All groups share one centre, and each spreads out both ways along 14 directions, with some noise.
Known rows, each followed by its group:
[-22   0 -14 -10  36  -5 -28   0  -7 -32 -45  29 -19  40  -9  45   0 -39] : (1)
[  7  23 -10   4  14  33   4 -23 -33 -10  11  -5  17  47 -13  47 -72   6] : (5)
[ -9 -28  51  52 -12  18   0   3 -63   2  -4  37  17  22   9  -1  22 -21] : (2)
[-16 -54 -24 -53 -15   5 -31 -40 -43  26  52 -29  14   4   5   2 -47   1] : (3)
[ 34   7   7  10  17 -44   3   1  35 -85  14  15 -30 -21  -5   7 -17 -16] : (5)
[ 29 -36 -39  21  23  27 -50   1  -1  61 -27  25  31  -3 -24  31 -10  -7] : (3)
[ 19 -48   2 -29  21  19 -11  -9  22 -25 -14  34  62 -16 -29   7   8 -11] : (0)
[ 23 -11  19 -47 -19  57  59   2  18   4 -17  -7   2 -12 -54  19  -4  23] : (3)
[ -4 -12   9  -2  25 -41  26  18 -20 -15 -16  40   1   8 -40 -21 -48  40] : (0)
[ 22   8 -24 -33  43   8  -3 -29  19 -66  15 -54  31 -38 -23  33  21  29] : (0)
[ 26   6  20   5  22   8  13  -4 -12  50 -16  46  15   3   0  -4   3 -33] : (4)
[-37 -42 -61 -11  -3 -24  -1  -6  -8  50  -6 -25   8 -44  37 -27  17   3] : (1)
[  7   1  69  -2  -2 -19 -26  32 -17 -34 -43  25  15  -4 -18  -4  23  54] : (5)
[ 22  39 -30  -9 -31  -4 -34  21  24  35  -2   6  24  77 -39  52 -14  25] : (3)
[ 54  10  19  -5 -35 -22  12  38  41 -34 -22 -39  -1  43 -36  25  13  43] : (1)
[-17 -69 -35  30 -24  -8 -11   8  22 -25  11 -14  14  30   3 -24  28 -12] : (5)
[-22 -19  -9 -11  -8 -37 -35  32 -51  46  -9   9  -6  47 -65  18 -28  -1] : (1)
[-52  -7   4  11 -14  44  31 -39 -31 -29  35 -32   2 -14 -21 -12 -15 -27] : (3)
[ 30  38   3  12 -10  62 -23  26  45   1 -35 -27  -7  18 -23  43 -28  -4] : (4)
[ 10  19   4  38   8  19  20   4 -42  57  18  15 -38  35 -57  14  -2  13] : (0)
[  5  -8 -23  -2 -31  10  61 -49 -37  37 -27  -6  -6 -43 -16  33 -39  38] : (0)
[-42  36   6   4 -29 -45 -24 -23 -68  30 -31 -11   6  11  -4  24  -2  45] : (5)
[  1  24 -37 -21 -27  -9  19   5  19  -3  33  39  13   2 -48  41 -47  14] : (2)
[ 34  10   1 -10  -5 -19  22   3 -28  12  26  23   8  19 -26  35 -41  28] : (3)
[ 24  -7  -2  33  30  61  18   2  -4  43  13   9  53  11 -56  -9   8  42] : (2)
[  8 -10  21   0 -36 -67  -4  11 -17   7  17  22  45  32 -60 -27  35  43] : (1)
[ -8 -27 -36 -17  -7  16  45 -46 -27 -23  22   1 -14 -12 -12  44 -34  10] : (0)
[-28 -29  13  -9  -2   5  25  -8 -53 -32  40  64  41   7 -43  25 -20 -11] : (0)
[-13  40 -10   9  -1 -15  28   4  13 -19 -65 -14  29 -10  37  30  21  -1] : (0)
[ -1  29 -18  13   6  51  -4 -30   4 -15 -20  -4 -23  22  -8  54 -10  17] : (4)
[  4  57  11 -14  -1 -16  16 -15  25 -28  -4  19  17 -18 -51  15  -4  31] : (0)
[ 52  23 -19  50  34   4 -44 -15  27   8  11  14  54 -17 -38  12 -10  32] : (1)
[-12  24  30  36 -21  19 -34 -15  19 -16 -43  31  49  43 -11  -7  42  41] : (2)
[ 16  40 -15 -28  65  -1  53   4 -14  59  31   3  -4  29   2 -26  -7 -22] : (5)
[-18  13 -12 -74 -11  -7  33   5   5  35 -55  18  28 -33 -69  19  -1  45] : (1)
[ 19 -24  17 -20  31  29  44   8 -28   0 -21 -10  53 -22  14   6  18   4] : (0)
[ 19  53  21  16  17  14  34 -18 -35  58 -49  17  10  -5 -42  15 -20  35] : (0)
[-35 -24  -9 -13 -70 -22 -14   5 -37 -20 -21 -32  -7 -20  33  51   7 -15] : (2)
[-48   9 -39  54  20  -1  27  11  15 -12   7  49  16   8 -28  -3   6 -35] : (5)
[ 19 -33  23 -56  -5 -24 -15  -5 -36   4 -12  14 -28 -52 -15  31 -37   8] : (5)
[-22  38   4   3   1 -15   9  23  -8  24   6  26  14 -20   3   8  36 -32] : (4)
[ 20 -40  13  -3  24  73  14  -6 -10  20 -20 -31  32 -70 -33   4 -57 -32] : (3)
[ -1   4   3  30  10  66  48 -61 -26  20  16   1  51 -37 -44   6  15 -14] : (3)
[ 25 -13   1  53  23  -2  38  -2 -22 -29  32  18  -2  42   3   2  15 -19] : (1)
[  3  25  16   6   9 -12  -9  -4  -3   7  18 -20  67  24 -69 -31 -21  15] : (3)
[ 56  14  43  -9  31 -22  30  -8 -10 -19   7  19  16 -11 -20  -1 -20 -35] : (4)
[ 21   5  38  43 -21  47  11  -2  -7  46  42 -28  27  -2  19 -45  24 -22] : (1)
[-10  -8  32 -70  -8 -25   4  16 -10  36  -7  31   4 -11 -77 -20 -11  -6] : (3)
[-15 -32  -3 -12  22 -65   9   2 -31  30 -24   3  23 -19 -14 -49  12  -3] : (4)
[ 48  22  42   6 -10  11 -15 -10   1  25  -8   8  44 -76  -5  19  36  -4] : (4)
[ 30 -17  28 -10  45  18 -17 -16 -21   4  -4  18  -8   4  48 -11 -26  22] : (4)
[-17 -60 -43  54  33  15 -25  -8  -5  28 -20   5  56 -19 -27 -19  22 -22] : (5)
[ 23   9   4 -20  68  22  -1  44  53 -14 -83  15  32  18  14   2  15 -18] : (0)
[  3   1  36  15  66   3 -33  15 -68   7   1 -19  30   3  -9  -8  24   5] : (0)
[  3  -1   8  24  -4 -86 -41  13 -41 -15  16  14   4  13  30   4  -7 -17] : (3)
[-35  23 -11  34 -37  12 -32   3 -39  41  -4 -17 -23 -27  -3  34 -40  16] : (4)
[ 30 -10 -13  13  27   3 -25  35  -1  47  32  37  72   0 -29 -10   9  28] : (2)
[  6  58  12  25 -43 -22  47   4 -11 -38   2  -5   6  38 -40  51 -10  35] : (3)
[ -2  14  -4  -7 -11  58 -17  14  17  31 -18  48 -21 -12   7  49 -19 -40] : (4)
[-16  14  40  50  37 -33 -28  22 -33  15 -62  26 -13   6 -18 -22  33 -10] : (1)
[ 43 -41  12 -40  19  11  26 -13  22 -17 -10 -24 -10  30  36 -27 -27 -25] : (4)
[ 14   5  -7   8  29  22  13  32  11  21 -66  43 -33  -6 -46  32   6  30] : (3)
[-16  25 -26  10  25  40  19 -17  -5 -26  27  -6   5   0  -3  31  46  20] : (4)
[ 10 -30 -17  17  15 -68   5  26  -9 -22 -55  23  -1  24 -63  18   6  50] : (1)
[ 18   1  47  -3   0  56 -13  -5 -26  11 -38 -16   0 -11  -6  27 -14 -47] : (1)
[  0  41  43  -2  18 -11 -47   8  -2   7 -54  20  13  16 -18  -6 -25   9] : (0)
[-41   2 -58 -16  29   3 -44  -5  -7  20 -18 -27 -13 -17   7  20 -47  14] : (1)
[  1  12 -13   1  14  24   9 -17  23   6 -23  14  15  -9 -14   7  72  32] : (4)
[ 51 -24  39 -47  -6 -50 -16  -4 -26  53  -6  23  27 -12  -8 -18  20  13] : (5)
[ 14   5   1  11   7 -24 -41 -21  -5   7  28  56  50  -4   7  11 -25   9] : (2)
[ 58 -21  56  25  -8  10  41  51  -8  -3 -23  -3 -22  -3 -23   2  10 -40] : (3)
[  5 -16  -2  49  23  36 -52  29 -11  58  -1  40 -20  -3  -5   5 -15 -13] : (4)
[ 25  21  12 -60 -20  24  74 -19  28  32 -31  32 -16 -19 -34  18  10  25] : (0)
[ 31 -10  53  10 -27 -15 -17 -10 -13 -19 -31  23  29  -7 -34  24  25  -6] : (1)
[-18   4 -11   2 -10  48 -33  24  18  52  13 -23  18 -32  -7 -14 -51 -38] : (3)
[-16  55  35  39 -25 -16 -58  -2 -33  57 -36  44  11 -37  15  11 -22  -3] : (2)
[ -3  17  10   1  59  -5  -3  34 -10  19 -22  35   5   1 -30 -10   5   6] : (2)
[ 23  41 -44   0 -13 -16  37   8  51 -17 -17 -11 -14  -4  -8  42  12  43] : (1)
[-28  54   7 -48  -6 -48  10 -19 -26 -16 -38 -45  -1 -19  36  12 -14  17] : (4)
[ 15 -22  -4  25 -43  47 -26   7  20  -5 -11  -6 -37 -18 -35  37 -37   3] : (4)
[-25 -26  -7 -27 -67  58  25  44  22  24 -10  18 -14 -24 -34  26 -49  -9] : (2)
[ 50 -10 -14  32  35  26  -2  16 -11  22  26 -25  31  31 -28  19 -15  -2] : (2)
[  9 -15 -54 -16  36  20  31  -4 -20  19  55  -2  46 -13  -7  34  46   1] : (2)
[ -6 -11 -30  14 -63 -43  30  19 -17 -12  14  -4 -45  11   2  43  -5   3] : (1)
[ -6  -2   2  28  28  26  40  32  39 -26 -16 -24 -10 -31 -17 -35  76   8] : (5)
[ 50 -20 -14 -25 -29  39 -35  -8  41  32  -3 -11  54  -5  -6  42  13 -38] : (1)
[  6 -49 -25 -20  42  24  -3  -5   4  -7 -18  16  12  11   3  10 -15 -39] : (4)
[  8 -30 -17  48  -9   0 -46  26  -7  46   2  24  28  15 -25  -1 -14 -40] : (3)
[ 31  -1   1  22  29   3  48 -33 -35  27  20   8   8   1 -43   5  28   5] : (5)
[-42 -20  12   9   5 -45  13  -2 -39 -16  -3  10 -16  -8 -19 -39  18  36] : (2)
[ -1  50  -9  30  35 -21 -54 -24   3  14 -22  -2 -12   2   2  -3  -3  10] : (2)
[  0   2  27 -10   9  43 -12  35  11  22 -33  26  15 -15  23  11  13 -21] : (2)
[ 17  -2  39 -11   7  37 -34  22  -2  -8 -46  43  35 -29 -34  37 -60  12] : (5)
[-33  10  15  36  19  16  36  43  13 -45  17  32 -10 -31   5 -20  18 -26] : (5)
[ 29  36   1 -19  49  16   7  -2  12 -23 -32  32 -25  15 -57  55 -21  -2] : (5)
[-16  54  -1 -22 -31  15 -10 -36  17 -15 -13   3  -6 -15  -2  34 -47  33] : (2)
[-12  52  26 -15  11   4 -12  47   6  19   2  25 -34  12 -52   6  -1   8] : (0)
[ 11  -4   6  -2  32 -24  23  25 -24  35   1  21 -20 -41 -15 -17 -37   5] : (0)
[  1  36   1 -50  16  41  10  19  59  61  17  21  37 -31 -19 -47   5   6] : (3)
[  8  24  49  22  37  -1  -6  22 -15   3  -2  21  70 -16  33 -41 -17  -1] : (5)
[ 53  27  22 -17  47  -4  47  17  24  31 -26 -17  -4 -25 -60 -31   6  19] : (2)
[ -7  38   4  52 -19  18   0   4   9  -5  -1  -4  -8  40  -6  27  37 -16] : (5)

New rows, each followed by its group:
[-51   8   6  33 -20  13 -18 -15   2  23 -48  -1  47 -57 -53 -14  32 -24] : (3)
[ 39  -3 -38  10 -23 -26 -18  -1  36  -3 -25  -6  33  27 -39  48   7 -17] : (2)
[  7  10   7  44 -19   8 -44 -15 -17   1 -17  14  37   8 -20  35 -46   8] : (5)
[  3  12  -1 -57  68  10  14  34 -11  37 -36   0  -1  20  17 -15 -73  -1] : (4)
[ 20   8  16 -52 -35 -23  -7  -9   5 -13 -25   4  35  12 -43  43  13 -17] : (3)
[ 15 -53 -22 -10  30  39  62 -33   6 -32  51  20   6 -21 -11   0  45 -25] : (4)
[ 18  17   5  -1  59  24  26 -16 -19  -3  -6   7 -28  29 -10   3 -40  34] : (4)
[ 22 -19  22  14  56 -25   3  14 -80  18 -20   9  26 -16 -13  24   5  -8] : (2)
[ 26  17 -10  50  12   8   2 -29 -35 -26  38 -26  27  24  29  34 -33 -19] : (3)
[ -4 -41  12 -51  -5 -60  24   6  -1 -19 -19  49  23 -45 -10 -12   8 -48] : (4)
[ 20 -11 -24  12  46  51  48  26  -3  26 -49  -4  32 -12  17  25   3 -19] : (0)
[ 43  -6 -12  15  14  16 -21 -25 -29  22  16 -23  43  20 -16  29 -36   8] : (3)
[ 25  16  52  -5  13 -20  14 -29 -19 -17 -31 -17 -10 -27  13 -22   0   1] : (2)
[ 25 -17  35  16  54   2 -47  12  -5  10 -39  -8  -1  -5  18 -41   1 -16] : (2)
[-14  11  -8 -21   2  37 -22  30  24  -4  16   4   1 -15 -32  34  19 -28] : (0)
[  2 -31  20  -8 -66  10 -47   2  -7  16 -37  28   1  29  43  28 -40  12] : (4)
[-12  10  27  29 -14 -11  44 -22 -31   7  22  52   1   6 -48 -15  -3  13] : (2)
[ 32 -37  38  -2  -9   4  27  34  11 -28   0  -1 -32 -43 -38 -14  47  20] : (5)
[  9  25  17  59 -18  38  24  11  10   3  -6 -20 -30 -33  26  -6  -7  -8] : (1)
[  2  21  54  -6 -31   5 -13 -43 -42   0  13  -3  -5  55 -15   7  42  17] : (0)
[-32  62  -8  21  37 -10  -3  61 -19  38 -26   0 -12 -40 -19  22   3  -2] : (0)
[  7 -13 -23  51  39  -6 -44 -53  -1 -13   2  30   8  43 -27  -3 -30  -3] : (2)
[ 20  -7  30   0  45  30 -50  33 -20  16 -28   7 -31  -3  -7  22 -39 -12] : (5)
[ 35  25  50  -9   0  12  -1  -7 -33 -11  16  16  76  20  37  30  -3  36] : (4)
[18  3  2  9  4 40 -6 21  0  0  1  3 53 29  7 40 26  7] : (2)
[ 12  -7 -22 -17 -42  26  15  11   9   3  44 -22  10   9  16  34 -63  21] : (3)
[ 21 -23  13  17 -35  -3   0  49  51  30  -3  55  19 -49 -41 -17   2 -26] : (5)
[ -6  -5 -49  -5 -29 -18  11  -2   6   2   8  24  24   4 -35  60  15 -21] : (2)
[ 57 -29  17  39  37   8  16 -11 -28  50 -22 -31   2 -13 -73 -36 -25   3] : (2)
[ 28 -47   7   3 -22   0  -5  36 -10  16  49  59  52   3  21  22 -11 -50] : (2)
[-24  14 -24   2 -33 -49 -23  16   8   7 -20 -14 -50 -14 -17   4 -26  -5] : (2)
[ -2  55   4 -18 -32  16  25  18  28  10  21  -6 -18 -34  -3  22  25 -19] : (0)
[ 23  -8  -7  35  63 -13  -9  12  -1 -54  10 -21  39  20  -6  -4 -30   7] : (0)
[  4  11  35   9 -52   3 -27  32  38  25   4  43  42   1   2 -31  14  35] : (2)
[ 19  11  14  15 -31  17   5 -20 -25  30  -8  -7  31  -5   3  27  -8  17] : (4)
[ 42 -11  71   9 -20 -34   5  -5 -40 -27 -38  39  55  -1  15  24  13 -19] : (2)
[-21  18 -28 -42  37  -9  22 -11 -24  18 -15  45  -6  54 -30  38   4 -12] : (5)
[-27   1 -10  -5 -17 -31 -11 -28 -47  58 -21   0  52 -41   5  -8 -14  21] : (5)
[ 34 -22  37  28   3  59 -20  32  29 -10 -27  47  24 -14 -29  28  25 -34] : (5)
[ 42  -9  10  29  10  -2 -12 -49  -8  -2 -40 -32 -11  11 -19  -1  -6  27] : (4)
[-11  26  -3  68  32   6   2  -6 -57  44  54  24   8  24 -16  -2  14  -7] : (2)
[ -5  -6 -36  43  12  10 -19  -7   2  34 -55 -43  17 -42 -70   1   6  50] : (5)
[-19  43   1  32 -21  15   3 -18 -29  13 -11  16 -19  45 -17  30 -12  53] : (4)
[ 29 -33  41 -76  32 -27  13 -38 -43  -8   4   0  26   0 -39 -12   4   5] : (3)
[ 25 -17   5  23  32  36   0  14  22  25  10  10 -12 -21 -19 -37  33  34] : (4)
[  7   9 -10   5   7 -10  45 -16 -10  24 -14 -17 -12 -29 -68  -1  10  14] : (2)
[-33   0  50  10 -18  38   1  12 -16   7 -10  54  20  -6 -49 -11 -11 -16] : (1)
[ -9   7 -10 -34  -9   5  17   7   5   8 -18  46  15   0 -56  39 -47  12] : (5)
[ -7 -59  22 -34  18   6 -13  50 -30  40   0  37   5 -36 -37 -22  -5  -2] : (0)
[ 21  -9 -25   9   0  15  17 -58 -21  42 -14  -2  82 -47 -21  18  -4   3] : (5)
[ 10  14   2   5  25  16  16  45  27  30 -20   4 -27 -12 -20 -17  44 -19] : (5)
[-34  67  33  20 -20  19 -23  24  -4  16 -34  10 -30   8   0   9 -26  27] : (2)
[-16 -21 -42  -5  72 -30  40   2 -47  23  -2  -2  38   6 -52  -9 -24 -59] : (4)
[  5  49  24   7  18  29 -29  18   1  50 -62 -31  32 -41  -8  -3 -11  35] : (5)
[-40  47  27  27  -2  22 -18  27 -36  24  -3  14  14  18  43   9 -34 -20] : (5)
[ 15  12  32 -21  38  57  16  -7   9 -43 -20  39  13  33 -23  41  -5 -45] : (1)
[-18  15 -50  23  22 -19  -7   3  24 -45 -10  16 -15  17 -19  33 -25 -13] : (0)
[ 86   9   0 -17  -6  -7   0  12  10  23  34 -16   4  11   9  51  -3 -37] : (1)
[ 15 -10  -5 -17  24 -18   8  73  15  16 -13  15  36   9 -48   2  16  32] : (2)
[ -6  46  10 -11  40  57  29  -4 -45  72 -20  33  60  22 -31  24 -37  14] : (5)
[-38  18 -54  35  -2  -7  35 -17  20 -20  24   7  19   2  -2   1 -22 -29] : (5)
[-18  31  -6   5 -30 -47  31  33  -6  35  -1 -43   9  -6 -30 -16   5 -48] : (4)
[ 19  16  26 -41  13 -36   3 -25 -69  52  13   0  42 -11 -54   2 -12  30] : (1)
[ 60 -36  25  24  50  48 -22  16   7  35  -2  50   3 -27 -29 -13 -18  -4] : (4)
[ 48   8  -4 -32  39 -22 -25 -21  27   1 -37   6  42  -6  35   3  62  29] : (3)
[ -2 -31 -13 -20  -7  30  18 -15 -40  19   2  25  54 -45 -22  50  -6   7] : (2)
[-26 -28 -49  16   6 -12 -49  15   5 -12 -20  11 -11  10  15  23 -31  29] : (3)
[ 66 -25 -20 -17 -14 -11 -18  24  28  45 -44 -33  17 -34 -27  32  -2  14] : (1)
[ -8   3 -13  41  49 -19  14  -2 -19 -19 -16  86  28  -3 -14  18  13 -12] : (3)
[ 38 -18  -7   3  59  -7  13 -10 -19  15  -4  38  43 -18 -71  12 -34  33] : (1)
[ 19   1  11  15  -1  29  -7 -33  24 -29 -20  71  17   7 -12  30  69  26] : (4)
[-12 -16  -4   4  -4 -52 -16 -11 -24  17 -47 -40 -16   3 -12 -34 -20  36] : (4)
[ 13  29  -2 -23  30  21   7 -17  -1 -32 -50  -3 -30 -22 -36  62  27  14] : (5)
[-37 -12  -5   2  -1  -3 -10 -12 -21  28  15   1   3  23 -58 -40   1  25] : (3)
[ 25 -20  -4  -6  14   7  57  14  -8  40 -10  13  43  17 -83 -17 -38   4] : (4)
[ 13  29 -10  -6   2  41  46  -7 -12  26 -15  31 -36  45 -63  54   2  29] : (3)
[-22 -31 -26   6   9  37 -44  24  16  35 -31  -1  -8 -18 -16   0 -21 -21] : (3)
[ 37  17  68  62 -13  -3 -57  48  -9  14 -28  -9 -20  13 -19  -2  41  17] : (5)
[ -3 -29 -27  20   6  -7  -3  25 -17   6   6 -18  93  63 -20   5  22 -10] : (4)
[-20  24 -36  35 -13 -90   3 -35 -26  17 -20  13 -25 -16 -80   6   8  13] : (2)
[ -8  -7 -13  13 -10  43  38 -39 -14  27   6   6 -15 -34  25   2  46   7] : (3)
[  4 -21  19  -9 -23  -5   0 -32 -13  59 -25  20   4 -20  46 -26  37  20] : (4)
